There are 2 nested groupings, the coarsest first. Each group lies inside one group of the grouping before and may be the whole of it. The rows also spread widely along 4 directions, which tell nothing about the answers.
(in the rows, 128 means zero)
Known rows, each followed by its group in each grouping:
[130 105  63 115 133 146 107 104 203 121 128 112 169 196 130 104 172 153
 134 141 106 119 108 122 168 149 111 134 143] : nalo tupob
[129 120 118  69 134 137  87 171 168 199 152 150  82  84 127  94 118 103
  99 145 140 136 122 199 162  93 142  67 104] : dufog vova
[121 130 130 121 137 141 137 119 150 125 113 125 119 125 110 131  88 118
 129 134 120 101 181 133 126 152 115 140 140] : pitel zega
[172 149 168 122 157 157 116 168 111 125  85 186 119 105 106 128  39 148
 148 154  86  93 181 152  76 136 138 127 100] : dufog dova
[161 127 170  88 109 119 126 116 108 122 100 150 115 131 118 142 116 157
 159 148 128 120 155 124  99 127 130 150 125] : nalo Kur
[131 112 119 128 143 140 103 121 162  99 120 138 134 113 130 133  89 126
 128 138 123 132 190 161 132 134 146 153 106] : pitel lav
[153 166 130 117 160 133 134 156  83 168 112 168  68 168  55 138  82 131
 153 173  58  51 193 132  51 156 113 152 131] : bepo Zed
[117 137 108 133 151 149 148 105 149  99 125 119 130 162  99 111 120 131
 139 133 104  93 165 114 118 164 113 151 161] : pitel mibal
[123 104 151 113 127 122 117 128 158 114 105 114 146 111 132 130 131 153
 122 122 117 138 136 156 126 127 123 130  93] : mogip lefop
[ 79 112 132  94 114  83 158 102 161 140 122  79 135 144 125 109 182 115
  99 109 159 155  87 124 147 118 119 117 140] : mogip ril
[ 88 172 140  57 120 112 139 142 125 177 128 124  73 157  78 110 149 130
 108 151  98  89 133 148  78 117 126 109 118] : mogip Zaz
[156  57 170 138 130  92 103 122 168 106  98 129 163  65 194 126  99 115
 136 106 163 180 152 173 137 114 142 151  81] : bepo gez
[160  52 140 164 126  66 141  61 166  98  93  86 196  98 192 131 130 108
 138  93 146 182  99  94 135 146 120 184 112] : bepo migo
[102 162 191  76  99  79 147 121  98 142 105 132 103 112 112 142 128 128
 120 124 133 117 132 140  85 105 111 132 116] : mogip megu
[109 118 140  82  92  87 149  92 146 180 137 123 102 100 135  92 161  86
 104 116 168 152  61 126 168 103 119  92 142] : dufog vova
[144 159 124 140 147 127 163 111 117 121  86 155 134 175  98 116  90 143
 128 142  77  92 120  61 112 196  98 156 156] : dufog vova
[ 87 133 153  59 121  93 121 152 148 171 132 111  82 119 104 116 157 116
 106 143 139 128 138 176 123  89 131  97 117] : mogip ril
[ 70 120 136  94 103  76 165  86 162 143 124  75 136 151 123 108 201 105
 103 110 154 153  73 107 148 117 112 116 156] : mogip ril
[136 141  94 103 135 148 139 106 133 118 122 134 141 217  94 127 146 168
 148 156  78  81 137  79 114 179 105 155 167] : nalo Kur
[138 128 132  95 106 117 119 108 138 136 107 141 122 146 127 121 129 153
 149 154 123 114 134 135 117 115 119 142 124] : nalo tupob
[181 149 172 105 152 141 111 175 115 132  80 196  97  93 119 129  31 147
 124 162 101 111 182 151  93 134 137 136  91] : dufog vova
[182 121 209  90  96 102 139 109  83 102  71 168 122 109 136 157  85 162
 166 141 147 136 164 123  82 116 135 165 117] : nalo Kur
[112 128  79 119 160 156  99 140 173 123 148 126 121 145 115 117 108 121
 113 155 104 106 184 158 142 147 142 138 124] : pitel lav

New rows. What belongs after each?
[ 99 150  93 110 145 153 121 125 147 138 142 133  97 167  80 122 109 113
 122 162  93  80 185 133 119 149 133 132 142] : pitel lav
[118 142 155  99 128 101 132 123 137 103 103 119 138 130 125 138 126 144
 115 117 113 120 130 146 102 138 109 137 112] : mogip megu
[118 128 113  95 120 119 133 110 162 173 134 132 110 128 127  94 137 109
 105 123 128 129  88 121 160 135 114 103 144] : dufog vova
[117 143 114 111 147 153 109 142 145 129 134 150 104 146  98 127  88 122
 122 161  95  94 200 146 113 143 143 145 126] : pitel lav
[112 125 145 108 136 104 131 134 153 112  97 119 144 134 120 128 132 138
 121 135 127 141 133 133 115 134 122 134 118] : mogip ril
[138 112 136 123 150 148 124 119 153  97 121 133 133 112 134 118  97 121
 140 130 132 123 180 151 124 134 128 146 128] : pitel mibal
[163 124 147 120 140 124 117 146 146 134 101 159 122 104 137 114  78 128
 120 136 122 140 130 136 132 135 125 127 106] : dufog vova
[158 118 148 128 143 141 122 140 137 133 113 154 135  99 137 117  89 130
 132 134 120 131 137 155 122 122 132 116 113] : dufog dova
[139 137 153  98 128  91 139 125 110 176 120 141  89 122 105 128 106  99
 143 152  94 100 167 126  79 138 124 146 122] : bepo migo
[167  61  99 194 162 109 124  91 199  58  90 105 235 150 185 124 114 139
 132 100 110 162 121 101 147 188 109 185 121] : bepo gez
[146 145 157 111 134 139 138 138 115 146 106 153 117 112 116 114  92 130
 138 143 106 106 136 130 101 129 122 117 128] : dufog dova
[ 63 137 113  82  98 112 158  93 157 189 161  97  77 133  99 111 167  78
 112 129 153 103 123 133 155 118 114  91 174] : pitel zega
[111 162 176 111 119 107 178 103  89 118  83 130 121 162  77 142 117 158
 142 132  78  78 146  83  71 158 100 164 138] : mogip lefop
[166  83 136 105 144  99  90 149 156 156 118 128 120  69 155 125  94 109
 132 136 126 152 169 180 114 106 145 134  81] : bepo migo
[131 137 109 151 166 161 145 112 148  78 108 125 149 167 109 121  98 141
 145 140  87  89 179 104 109 182 107 176 153] : pitel mibal
[143 107 126 124 133  89 143 110 140 157 114 113 129 126 129 121 120 101
 136 134 102 124 142 114  99 146 121 151 122] : bepo migo
[ 96 154 127  87 122 108 141 129 146 150 119 108 115 158  99 108 149 139
 115 139 103 109 126 132  92 134 117 119 122] : mogip Zaz
[125  96  72 141 160 133 106 108 224  82 106  74 211 172 158 100 163 154
 110 107 103 155  93 121 144 172 114 135 117] : mogip Zaz
[137 105 179 132 114  72 155  97 123 126  99 129 141 113 151 132 110 108
 141 116 137 139 139 116 110 130 122 164 124] : bepo gez
[116 105 100 127 138 138 103 112 177 104 132 115 140 126 137 124 109 110
 122 134 128 133 164 148 153 138 144 147 126] : pitel lav
[170  73 123 153 154  99 112 116 164 106  92 118 175 109 161 132  94 124
 140 117 102 153 155 127 113 154 131 175  96] : bepo migo
[ 98 200  86  61 164 164 112 185 140 175 133 140  69 201  46 105 124 157
 114 187  36  42 181 159  66 156 127 104 117] : mogip Zaz
[129 114 172 109 116 102 127 120 139 115  94 124 139 111 128 138 121 150
 125 121 119 136 140 144 115 117 125 136  94] : mogip lefop
[138 132 178 106 111 118 146 123 114 163 114 152 108  88 131 112 104 116
 133 130 137 124 122 142 105 102 128 104 120] : dufog dova
[ 59 138 112  41 136 112 112 162 170 198 162 102  69 139  95 101 194 109
  91 146 132 112 125 190 146  89 127  74 131] : mogip ril
[142 131 155 105  95 108 137  99 128 131  93 145 124 139 125 134 124 151
 152 143 132 123 132 123 115 108 119 149 126] : nalo tupob
[137 141 154 144 141 105 147 101 137  59  73 118 189 161 128 142 114 163
 125 105  96 127 125 101  93 174 100 177 118] : mogip megu
[ 86 151 158  60 108 108 134 134 121 176 132 124  77 126  87 118 159 130
 116 140 105 100 132 154 112 101 121  95 118] : mogip lefop
